The rows are grouped in 5 different ways at once. Each group adds its own fixed numbers to the row, and there is some noise. The rows also spread widely along 17 directions, which tell nothing about the answers.
Known rows, each followed by its group in each grouping:
[ 36  -1   6 -19 -44   3  18 -35 -27  -1 -19  16  -5   9  14  21 -18   5
   8 -17   2   8 -20  19 -13   1  -8   2  18 -23  37  12  22 -28  20  15
  13 -21] : (0) k510 (2) k364 k5
[-58   4   9   2  30   1 -27  45 -17  40   1  18  -5 -36 -15 -24 -21 -17
   4  35  13  -2  24   0  32   7  -2   9   1  13 -28   4  11  31 -21  -4
  -7 -24] : (1) k542 (3) k210 k609
[ 24 -44  24  47 -14  -4  14  17  -1   1 -15  18  -1  32 -18  20 -10  20
 -11  11  34  49  -2  -3  -4  12  27  14   0 -19  54  23  18 -12   8  11
  14  -1] : (1) k847 (0) k67 k5
[  3   4 -27  29 -11  -5  25 -11  27 -17 -16 -10 -16  23  30  29 -15  -9
  27 -20 -32 -15   0  16  -6 -31   3   5  -5  22   5  15 -40  -5  -2 -39
 -26  22] : (2) k847 (2) k832 k49
[ 35 -16   1  25  18 -21  24  12 -21  -3 -12  15  -2  26 -17  43  18  26
 -17  -5   3  31 -36 -21 -18 -34  -9   1 -14  -8  42  10  -4 -55  -4  27
  13  16] : (2) k958 (3) k90 k609
[-40 -14  23  19  10  33 -28  46   8  18  10  -3  14   3  -1 -20 -15  -3
  -7  13  14   5  35  -8  11 -12  12  -9  -4  24  10  12   6  40 -11 -17
  -1  17] : (0) k510 (1) k210 k49
[ 18 -17   2 -36 -31 -20   4 -30 -17 -20  13  -8   0 -10   5 -21   8  23
 -12  -1  -2  10  -6   1   2   8  -3  22  17 -34  18 -26  25 -31  -4  35
   4 -10] : (1) k542 (0) k832 k49
[ 12  22 -25  10  -3  24  -3  21   6  41 -12   2  -3  31  -5  11  -9 -26
  13  -8   9  10 -28  12  -8   9  22 -17  23  11   6  -3   1  15   2   2
 -29 -12] : (2) k958 (1) k90 k49
[  0   8 -22 -14  25   9 -15  39 -26  19  30 -19 -23  42 -57 -21  31  -5
   2  -5  15  -9  -1  -1   0  11  33 -17 -41  21  12 -12  -1 -16 -17   3
 -17  -1] : (2) k847 (1) k279 k609
[-25 -19  50  48  10 -46 -21  43  -3   4 -13  26 -22  17  12 -27  -5   6
  17 -19 -23  29  28 -10  17  -2 -32 -13  -5  -2  15  -2  18 -44  -2  12
 -12  43] : (2) k958 (3) k364 k49
[-20  -2  -8  24  36 -16  -5  16  38  33  -5 -34 -30  30 -42 -12  32  29
 -40  21   3  26  -6 -10 -19  32   3  16  -5  25  -1 -13 -12  -3 -17  -8
 -11  16] : (2) k958 (2) k279 k49
[ 33  18 -60 -11  21  -8  19   5 -23  12   3   3 -27  33 -11  20  10 -30
  24 -13  -5 -22 -51  24   2 -17   8   2  -1   4 -20 -20 -26 -18 -25   7
 -15  -7] : (1) k542 (1) k67 k49
[-21  31   7 -11  35 -17  12 -42  19 -21  -2  -9 -21 -15 -16  14 -12   9
   9  16 -46  -1  19  27 -17 -14 -24  39  -6   7 -38  10 -30  -5 -24 -26
  33   0] : (2) k847 (3) k210 k49
[-16  31   0  14  36  28 -16 -41 -10 -25  34  15  -5  32   7   9  17  26
  13 -18 -31  29   9   8 -58 -43  -8  -7   8  25  13  13 -13 -19   4 -25
   6  39] : (1) k958 (1) k279 k5
[ 12 -24   3  20  -1  -9  28  29  -4 -18 -13  13  -4  14   3  31 -22  -8
  -4 -10  -7   0 -13   9  -4 -30 -10   3 -27   6  41  24  -7  -9  -2 -13
  13   2] : (2) k958 (2) k364 k49
[ -3   5   3  -3  21 -20   1  15 -15 -10  35  16   3 -10 -13  -8 -18  29
  -3   2  -3  35  22  26 -13  -1 -15  24 -24 -18 -10  -3  36   6 -13  -8
  36  16] : (1) k958 (2) k210 k5
[-30  27  -8  15  36  23  -2   3  -6   1   1  -7   5  -9 -15   4   6   1
  -4  26   4   1  14   0  -2 -34  -4  14  25  28 -17   2  -6 -11 -35  -3
  25  17] : (2) k958 (1) k210 k5
[-37  45   7 -18  42  -9  -7  21 -24  20  -4  15 -20 -20 -66  -8  -5  -4
   5  29  11  -5  26  21  -1  17   2  23  -9   3 -42   8  21  -3 -22  -2
  41 -41] : (1) k510 (2) k67 k5
[-17  20 -27   0  23  14   4 -17 -17  -7   3 -28 -24  31 -39 -14  40  -3
  -7  15   5  -4  -2   7 -20  -1  14   7  11  34  17  -7 -20 -50 -33   4
  -7  -2] : (2) k847 (0) k90 k49
[  8  -6  18   1  48   7   1  -4 -14  14   4   2 -10  36 -48  36   0   6
   5  11 -14  -2 -24  -5 -11 -30  27   5 -36  -7  -7  11 -29   6  -5  -5
  13 -19] : (2) k958 (3) k90 k5
[ 16 -22  13   7  26   0 -11 -21   1   7  34  -9 -26  45  28  -8 -14   8
  22  -7 -24  22 -20  24  18 -19 -31  12   9  -5 -31 -28 -12  25 -27  -9
  25  54] : (2) k510 (1) k210 k609
[-46   5 -17 -52  19  -3   6 -14  27 -22  46 -17 -24  -3   9 -35   6  17
 -14   5 -31 -20   3   6   4 -17 -25  24 -16   5 -15 -25  -6  22 -15 -26
  24   1] : (1) k958 (0) k832 k5
[  5   6 -15  -7 -23  -1  -3   6   4  43 -35 -38 -12   9  -3   2  10 -21
  -5  -8  -2 -20 -20 -14  15  14   6  -3  34  22   0 -18 -16 -11  -7  19
 -45   1] : (2) k542 (2) k90 k5
[ 38 -16  52  36   0  -2 -29  26 -21   4 -11  28  28  14 -10  30  -9   5
  21  -1  -6  17 -10 -28  14 -40  25  -6  12 -33  -7   1   8  -2   4  29
   5  21] : (1) k542 (2) k364 k49
[  6  12   6  -1 -11 -18 -18 -20 -37  13 -22 -48  -9   5 -21 -27   5 -18
  20 -15 -18  11  20  38 -12  36   2  11  29  21   0 -28   0 -28 -37  17
 -34  19] : (0) k958 (2) k67 k49
[  6 -11 -20  -9   9  20   0 -27 -39 -12  29 -12 -17  31  -3 -15  -6 -17
  24  17   0  -3 -21  55   4  -5  11  18  15  10   1 -14  -4   8 -35  -7
  14 -10] : (1) k847 (2) k364 k49
[-29 -26  28  18  19 -18 -18 -13  17  15  -9 -26  -2 -23  -5   7  -5  35
 -22  21 -18   6  14 -22   6 -10  -2  31  -4   7 -17   8 -18  17  -5 -11
 -16  14] : (2) k542 (2) k279 k49
[-20  41  -9   3  13  27   7 -11  21   4   7  29   1  -4  -4   8   1  32
  -1  23  12   0   6  -5  -2 -44   4  13  24 -15 -29  15  20   5   0 -16
  46  -1] : (2) k958 (0) k67 k49
[ 12  -5  26 -15 -31 -17   0  36  -3  12 -16 -11  24 -24 -14  -2 -26  -2
   3 -15  -3   6  20   8  18  10   6   9  -2 -15   7  -7  31  19  -4  21
   6   0] : (1) k958 (3) k67 k5
[ 17 -10  23  26  47  -7  -2  -9  23  16   4  11 -30  49 -11  16  -3  15
  -1  20 -17  41 -42   9  -2  -1 -19  17  14 -16 -22 -12  -8  10 -13   4
  39  16] : (2) k958 (1) k364 k49
[-28  -7  22  19  12 -20 -15  -7  16   2 -10 -25   6  -7 -32  -4  29  26
 -21  18 -11   6  19 -30 -17  -1  28  21   7   5   6  -3 -32 -15 -10   1
 -20   7] : (1) k958 (2) k67 k609
[ 21 -33  48  -5  13 -15 -11 -15 -44 -24  31  -3  -6  26   9   5 -29  14
  27 -32 -43  11   7  22   1 -45 -25   4 -45 -14   8   1   3   0  -5  -7
  14  41] : (2) k958 (2) k90 k49
[ 47  -1  34  31  13 -14  -3 -22  12  16 -26  -7  -9  34  -7  37   8  36
  -7 -23 -29  42 -30   3 -25 -15 -25   3   7  -7  -4  -8  -3 -13   1  12
  15  61] : (1) k958 (2) k364 k49
[-13  13  17  34  47 -18 -16  -2  -7  -5   2   2  -2   2 -14  15 -14  11
  14  -6 -35  46  32  17 -49  -7 -14   8 -25  21  -8  17 -21  -2 -13 -27
  -7  36] : (0) k510 (3) k210 k609
[ 19  26  -2  -4  30   0  17  -3 -11   1  -7  11 -14  12 -11  38 -12   0
   6 -22 -28   9 -23  17 -25 -31 -32  -4 -19  15   3  13  -6 -14  -2  -8
  25  16] : (2) k958 (1) k364 k5
[-22  22 -22 -22 -23  24  -6  34   2  12  13  10  -3   9  -8 -31   0 -21
  11  -7  13 -26   9   3  10  -1  29 -20   2   2  15  -4  21   6   6  -7
 -15 -25] : (2) k958 (0) k364 k49
[ -3  25  -5  21  -3  25  15  51  28  -6 -13  -4 -19  63 -26 -13  21 -23
  -4 -20   4  10  14   1 -25   5   2 -27   3  35  44   6  -1 -15  -8 -14
   9  22] : (2) k958 (0) k67 k49
[ -3  -6  -9  23 -23 -14 -17  -1   7  29  -9  25  19 -22  31  18 -19  15
   9 -13  -5  25 -11 -11 -13  -1  29   3  21 -18  13   9   5   8  32   2
 -61  -9] : (1) k958 (1) k279 k49
[ 29   5  15  27 -14   9   8  25  17  28 -37  10  10  18  -9  39  -8  11
  -6 -15   9  17 -10 -16  -9 -17  12 -12   1  -7  21  20   4   2  13   3
   4  16] : (0) k958 (1) k67 k49
[ 14  24 -16  -5   4  27  27 -28  -3 -32 -21  -2 -16  34   4  38  -6 -46
  24   1 -31 -26 -24  18 -20 -42  -6   5  27  29   7  17 -57  -6 -22 -23
  19 -11] : (0) k542 (2) k67 k49
[-11  11  15 -17 -33  17   8 -41  43  25 -31  -6  -8  -2  -2   9  10  30
 -20  10   5 -15  -3 -17  11   0  15   7  32 -23  -1   6   4  -1  19   7
  14 -24] : (1) k958 (1) k832 k49
[  7  -2 -35  41   6 -41  32  53  11 -12  -6  27 -19  31  -7   8  22  11
  -1  -7  17   1  -7 -20  15 -22   7  -6 -19 -16  21  -3   6 -72 -12  16
  -1  14] : (2) k958 (1) k832 k49

New rows, each followed by its group in each grouping:
[  4  42   0 -16  13  17   0   8 -38  30 -34 -15 -18   7 -56  11  25  -7
 -22 -19   7   1   6   8 -29  14 -17 -21 -11  41  25  13  17 -53 -11  22
   1   0] : (1) k542 (1) k90 k49
[ 29 -15  -9 -21 -12 -28  16 -48 -32  -9  -6 -19  20 -49  -1  22 -14  22
 -17  18  -6  23 -22  28 -17   3  -2  57  26 -26   4 -13   6 -12 -24  29
   8 -18] : (1) k958 (2) k210 k49
[  8  -7  12  19  30 -12  12  42   2  -3  -8  64 -23  43 -24  26  15   0
 -10   8   6  16 -46 -32  -6 -32   1 -10 -15 -23  29  13  -5 -36  10  15
  26 -17] : (1) k958 (0) k364 k49
[ 29 -23   8  47  24 -14  -9   3 -20  15  16 -20   7   4   5  16 -26  46
  -2  -1   1  59   7  20  -3  -7 -26  24  -5   1 -19  -4  35  16 -20  -3
  13  70] : (2) k542 (2) k279 k5
[-25  28   5  36   3   0  -8  -2   3 -11  -5  28   6   2  -2   5   9  19
  -2   2  -1  38  22  -8 -45  -3   7   2  28  11  27  20   9 -35  11  -6
  -8   5] : (1) k958 (2) k279 k5
[ 23   8  -8 -22  33   9   4  25   8 -13  30   1   0  56 -54  18  24  -6
  -8   1 -13   1 -32 -23 -36 -13  44  -8 -31 -11  19 -10 -33  -5  -3   3
   9 -22] : (0) k958 (1) k90 k5
[-14  31 -30  10 -17  -1  12  27  11  22 -28   9 -36  27  26  -2 -18 -45
  31 -39 -16 -19   1  29  -6   3 -22 -23   8  43   8  10 -12  -2   6 -30
 -35   9] : (2) k510 (2) k67 k49
[-57  20 -22  32  35 -11   1  35  39  13  11  29 -11 -11 -12 -11  -9  18
 -19  25  13  32  23   9 -28  22   2  17   2  13  -6  21   9  14   0 -32
   5 -16] : (1) k510 (1) k67 k49
[-38  52 -30  -5 -13  34   9  41  38   4  16   6   9  -2   0 -27  11  19
 -19  15  27  -6  26  -5   5 -13  -3  -4  28  11  -7   0  41   7  -9 -14
  34   6] : (2) k958 (2) k90 k49
[ -5   6   5 -16  23  34 -10  10 -34   7   5 -41   4  17 -69  -3  26   8
 -22  22  23 -16   9   3 -10  -5  33   7 -14  28   6  -1   3  -1 -30   9
  20 -12] : (2) k510 (2) k279 k49
[ -6  24 -13 -39 -25  -9   2  27 -11  -9  -1  23   1 -15  16 -20 -10 -43
  13 -14 -20  -3 -18  17  -6  12 -19  -2  35   4  22 -18  15 -10  -2  17
  -8 -31] : (1) k958 (2) k364 k49
[-18  -3  24   9  41 -13 -11  -9  -3 -30  21  10  -9  -1 -33 -14  -3   5
   0  43 -16  36  11   7 -20  13   3  35  15 -14  -9  -4  -2 -11 -24   1
  27 -20] : (2) k542 (0) k364 k49
[  9  -3  19 -27   4 -26  27 -24  -5 -19 -10  17  -3 -28  -3  28 -21  19
 -25  19 -18  32 -26  15 -20   0 -44  45  17 -23  15   6  14 -13  -9  18
  51 -31] : (1) k958 (2) k90 k49
[ 31  30   6 -27  -9  25  18 -10   7  21  -5  18  -6  33 -47  22  23  31
 -12   4  25  -3 -21  -6  -6 -15  22  -4   0 -37  -2   6  24  -8  12  15
  56 -23] : (1) k958 (3) k67 k609
[-51  49 -19 -20  14  -8 -12   4 -21  10  12  12 -14 -33  -4 -27   7  15
  13   5   1 -18  33   7  12 -19 -20   5   6  14 -36  -2  25 -27 -15  -4
   7  -1] : (2) k510 (3) k279 k609
[ -2  29  24  14  33  24  -8  11  23   0 -10  11  -8  26   9  13 -12 -16
   7   6 -32  41 -23   6 -27  -9 -43   0  47  26  -4  -7  -5  25 -12  -5
  30  19] : (2) k958 (2) k832 k49
[  6   4  -2  -3  15   7 -35  16 -53  17  33   8  13   1   7 -31  -3   2
   7 -30  -3  50  -3  21 -30   3 -15 -10   5  12  24 -20  37   0  -6  16
 -29  38] : (1) k958 (0) k210 k49
[ 33  14  16 -29  -5  24  16  10  12 -16   2  -1  12  25 -50  15 -14 -18
  -9  26   0  17  -9  17 -27  20  26  18   9 -25  14   0   1  27 -14   1
  54 -44] : (0) k958 (2) k210 k49
[ 31 -49  13  22  15   2 -19 -28 -18  10  30  11   2  34  12  18 -13  31
  19   7  -1  14 -30 -11  11 -48  34  13 -13 -43 -13   1 -16  24   6  -7
 -10  19] : (0) k542 (0) k67 k49
[-30  29  -6 -10  13 -41   2  52   2   0  -3  19  -1 -39 -16   1 -17 -11
  10  -8 -20 -18  20 -11   7 -17  -6  14 -25   0 -20   4   1  -9  -3  -8
  -6 -12] : (2) k958 (2) k67 k5
[  3 -46  36  20  -5 -14 -19 -24   4  13 -11 -20 -15  39  -8 -11  27  20
 -13  -9  -6  16  -9 -21  -4   7  19   4  15  -4  29 -11 -23 -24   2  23
 -27  21] : (1) k510 (1) k67 k49
[ -6 -18  14  42   3 -17  14  43  -7   4 -16  22 -18  31 -18  -3  -4   0
   0   5  18  40  13   4  -5  23  -3  -8 -10   1  50  15  23 -34  -5  10
   3  -5] : (2) k958 (3) k832 k609
[ -6 -21  31  11   2  -8 -21  16  19  16 -15 -51   3  22 -48 -12  33   5
 -18  15  -6  -2  16 -32   9  16  38   2   3   7   1 -22 -26  -6 -24  22
 -25  13] : (1) k542 (3) k90 k609
[ 20 -44  22  12  -3  -4 -15  24 -35  17 -10 -23  -2  21  -6  -9 -11 -30
   2   0   0  24 -21   6   7  19   1   6  15  19  38 -17  -7   0 -23  29
 -31   9] : (2) k847 (2) k210 k49
[-21   8  10  -2   7   4 -27  12   2  56 -30 -16 -23  12  -4 -14  11 -15
   0 -24 -17  -1 -11  -8   3   6 -12 -17  11  32   0 -16 -15   7  -1   3
 -48  28] : (1) k958 (0) k210 k49
[-27  20  -9 -19  17  -1 -14 -10   1 -18  21 -27  -4 -11 -22 -28  12  -6
   4  24 -17 -12  23   7   1   3   8  25  21  10 -29 -20 -10 -10 -36   2
   3  -8] : (2) k542 (1) k279 k49
[-21  48 -11 -22 -21  17  16  26  17 -14  -8   2  10 -16 -35  -5  25   8
 -20  11  19 -21  23 -28  -9 -13  16   5  18  11  19  12  15 -33   0   6
  28 -21] : (2) k847 (2) k67 k5
[ -9 -25  -3   4   9 -14 -26  15 -17  17  12   1  18 -12  -4  -9  12  12
  -4  13  13  -1 -18 -27  13 -22  37  17  10 -15  -6 -20  -6   5  -6  24
 -34  -1] : (1) k510 (0) k67 k49
[ -7  18  -5 -12  10  13  -6 -29 -40   9 -21 -25   0 -17 -16  22  -9  -8
  13  -1 -16 -18   7  28 -17 -21   5  10  -4  29  -9  11 -15  -3 -20  -7
 -13  -9] : (0) k510 (3) k279 k49
[ 16 -21  40 -30 -31 -13   6   7 -26  -7 -10  37 -23  23   8   9 -33 -37
  25 -24 -25  -3 -11   5   0   0 -11 -11 -22 -23  50  18  -9  -9  22   0
   0 -36] : (0) k958 (2) k210 k609
[  2   0 -34   1  30  29   0  61  10  12  31  -5   5  32 -34  -6   8  -9
 -24   8  18  22 -20  -5 -32  13  22 -10 -17  25  31  -4   6  31  -4 -13
  -5  -4] : (2) k542 (0) k364 k5
[-30   6  29 -24  -2  -2 -22 -56  10   7  11  -8 -21  -1  16 -28   8  28
   1   6 -22   6   4  -3  -3  -1 -22  22  39  -6 -19 -14  -5   2   5  -3
  10   4] : (2) k510 (2) k67 k609
[  7  -9  -1   8   2  -7   6  15  -5 -14  -6 -31  10  11 -27  -7  19 -10
 -13   8  -1  20   4  -2 -20  10  15  11  14  15  38 -16 -15 -26 -32  20
 -10   7] : (2) k958 (3) k210 k609
[ 21   1  27  39  53   7 -38 -14 -37  41   4  16 -11  27 -15  18 -17  16
  16   8 -12  59 -21  19 -31   4 -10   2   6   1 -19   4   8  16  -4  -3
  -4  26] : (0) k542 (2) k364 k49
[ 27  13  -7 -53  -1 -10  10 -44   0  20   1 -50 -37  38 -44  -6  32  26
 -22 -10 -12 -19 -24  14 -12  17  -6  12 -18  -7 -15 -29  -8 -22 -15  11
  18   1] : (0) k510 (2) k90 k49
[-20  14  17   2  -5  -7 -12 -35   6  20 -22 -25 -42  22  12 -24  -2  -4
  17 -31 -30   2  16  24  -8  13 -30  -3  18  31  -6  -6  -9 -12  -2 -15
 -22  34] : (2) k510 (0) k67 k49
[-15  -5  12  22 -32  14   5  -5 -19  14 -28  19  -9  -5 -22  -8 -16  11
  -4  18  40   8  39  21   5  27  27   0   3 -14  31  36  44 -22  12  -2
   7 -35] : (1) k542 (0) k364 k49
[ 18   0   1  -4  -3   8 -19  32 -25  22  18  11   1  28 -17  -4   0   5
  13 -28   4  15  -8  -1 -12  -2  19 -22 -28  -2  26   2  22   2  19   7
 -27   3] : (2) k847 (3) k279 k49
[ 21 -11   9  12 -13 -17  -1 -29  15  21 -11   0   9 -18  17  17 -12  37
  -9  18   4  32 -22 -15   8  -1  -4  38  53 -35 -22  -9  16   7   4  22
  10   6] : (2) k542 (2) k67 k5
[ -8 -23  53 -10  26  12 -38 -35 -18 -10  24 -26   7   4  -6 -19  -6  12
   7  13 -30  23   9   2  -1 -17  -4  26  25  -1 -21 -21 -10  32 -23   7
  14  29] : (1) k542 (0) k67 k5
[  5  31  -3 -29  -3  17  14 -30 -17 -16  -2   3 -28  35 -11   0  10 -19
  20 -13 -18 -29   1  20  -5 -26  -7  -8   2   3   2   1 -17 -40 -17  -3
  29  -4] : (0) k958 (1) k210 k49
[  3  25 -24  -6  -7  13  27  38   7 -37  14  19   5   6   0   8 -12  -8
  -1 -22  -6   0  19   6 -28 -29 -13 -10 -24  15  35  26  12  -8   4 -26
  20   8] : (2) k542 (0) k67 k49
[-11 -11  12  -9  45  10  -2  -4 -55  22   7  27 -29  12 -23  14  -3  14
  -8  14  20  -1 -29  14   7 -34 -27  13 -17   6  -3  16  14  -4 -12   4
  44 -13] : (1) k510 (2) k67 k49
[-24  20 -35   0 -19  -1   2  66  62  11   3  -1  30 -36  31  -5 -11   2
 -19  -6  -5   6   8 -32   6  -2  -5  -2  22  13  -4 -12  12  37   6  -8
 -25  17] : (1) k542 (1) k832 k5
[ 22  17  -8 -26  -2  29   7   8 -36  27 -10  -7 -21  26  -3   2   3 -10
 -20 -24  11  33 -37  34 -30  23 -55 -11  26  47  41 -10  37  -2  -9  20
  22  15] : (1) k510 (2) k279 k5
[ 16  -8 -12  26 -25   2   8 -23  14  -9   1  -9  22   1  48  26 -17  35
  16 -14 -12  -3   2  -5  11 -59   5   9  10 -17 -12  -1  -3   7   0 -18
  -4  51] : (0) k958 (2) k832 k5
[ -9  52  -2 -35 -18   8  -2  32 -19 -12 -11 -20 -17   9 -13 -27  14 -41
  23 -38 -26 -37  24  22   8 -14 -31 -18   9  45   0 -18   4 -27 -31   5
  10  31] : (1) k847 (2) k67 k49
[ -6  -2 -26  34  -1 -30  13  10 -15 -58  24  -8   3  10  22 -17  13   9
  13 -16 -16   4  36   0 -10 -40 -10  12   8  15  19  -4  -8 -61 -32  -7
  -7  59] : (2) k542 (2) k67 k5
[ -4 -24 -13 -25  44 -28  13  47 -13   4   9 -30 -25  15 -35  -8   9 -26
 -19   8 -12  -3 -32   1  11  10 -19  14 -27  24  12 -35 -15 -10 -43  20
   3  -6] : (2) k958 (1) k832 k5
[ 12  33 -25  20  22  16  10  64  22  -5   7   2  10  24 -19  16  -1 -16
   6  -7  -5  18   2   0 -22 -19  -1 -11  -2  26   0   3  -3  19 -19 -16
  14  27] : (2) k542 (3) k67 k609
[ 15 -38  -6  58   6   1 -17  12 -33  22  11  11  12  19  31  11 -17  17
  11 -14  18  38  -8  14  -7 -26   9   0   1   6  19   5  10   6  -4  -2
 -34  50] : (1) k510 (2) k210 k49
[-11  -3 -17  -3  -8  -7  -1  -5  30 -29  28 -33  19 -12  19  -4 -15   8
  15   1 -34 -11  19   2  -1 -24  24  27   0   4 -18 -15 -23  31 -11 -27
 -18  19] : (2) k847 (2) k832 k5
[ 11  39 -36 -15   8  23  21 -27  -8 -37  20   7  -6  21 -23  11  -2 -12
  24   4  -9 -14   7  31 -31 -24  25  11  -1  -1  -7  15 -12 -10 -13 -26
  23 -21] : (2) k542 (0) k67 k49
[ -9   8  21 -25 -35  26  22  -7  14 -18 -13  18  -5   3   7   6 -26  -9
   2  -3  -6  -4  12  14  -4  -1  -9  -3  11  -7  38  27  18   2  16  -8
  34 -41] : (2) k958 (1) k832 k49
[  4 -22   9   3  32  -8 -26  15  -3  30   2 -12 -11  29  -7  -1   0 -24
   6   2 -26  17 -49   7  -6  10   6   4  10  11  -3 -31 -30  34 -13   5
 -36   5] : (1) k958 (2) k364 k49
[ 27  -6 -12  -5   2  17  14  -3 -28  16   3  11 -26  50  -3  25   7  -4
  14 -22   9 -25 -30   3  18 -46   5 -16 -27   0  12   6 -11 -22  -2   3
  11  20] : (1) k847 (1) k210 k5
[ 12  31 -18 -26  -3  -1 -14   8 -21  29  17 -20  -7  11 -15 -26  12   3
  16 -31  -2  -6   4  22  10   1   0  -7   3   1 -26 -34  27  -4 -17  16
  -4  32] : (1) k958 (1) k67 k5
[-19 -14  55 -26 -15   7 -17  26  38  -4  -4  12 -13  19  39 -11 -27 -35
  20  -6 -40 -12 -14 -22  43 -19 -37  -4  41   1 -12 -17 -13  41   2   6
  23   7] : (2) k510 (1) k279 k5
[  2  -4  28  17  33  -4   4 -13  -6   7 -22  10 -33  41 -34  19   5   5
  -7  21  -1  27 -17   1 -17   4 -11  12   2  -1   9   9 -13 -29 -14   7
  26 -12] : (0) k510 (0) k90 k49
[ -4   6  35 -61 -25  -5   5 -13   0 -20  12   7  -4 -16 -19 -26   1  17
 -22  15  -6   0   0   1   5  10 -21  22  20 -36  15 -11  39 -16   0  27
  60 -37] : (2) k958 (2) k364 k49
[-17  39  23 -31   6   4   3 -25  12 -19  -7  11  -5 -10 -38   7   6  11
  -8  16 -17  -1  15  -8 -30  -4   8  17   5 -13  -3  15  -1 -20   8   2
  31 -43] : (2) k510 (0) k90 k49
[  6  30 -32 -49  22  13   3  14 -24  -5  31 -10 -11  16 -20 -17  17 -20
  -4 -23 -17  -7 -20  15 -27 -17 -14  -8 -17  24  14 -22  -1  -9 -19   0
   1   7] : (2) k958 (0) k210 k49
[ -5   3  12 -25  14 -18  -1  12  14  -7  28  29 -13   8 -21   3  15  38
 -14   7  -4  -7 -10 -27  12 -29   4  12 -30 -36 -13  -1   8 -16   8   9
  35  -8] : (1) k847 (1) k279 k49
[ -5  -1  39   1   3  30  -8  16  30  34  -3  34 -37  62  13  -9  -5  -4
   0  -8   5  29 -29  -1   7  10 -35 -22  30   2  13   3  14  32  14  -3
  41  11] : (1) k510 (1) k67 k609
[  3   9 -15 -21  -2 -11  -6 -21 -30   3  -2 -24  11 -38   7  -5  -1   6
  -8  11   1  18 -12  21   1   9 -22  34  54  11 -14 -32  22 -15 -37  37
   6   6] : (1) k510 (1) k279 k5
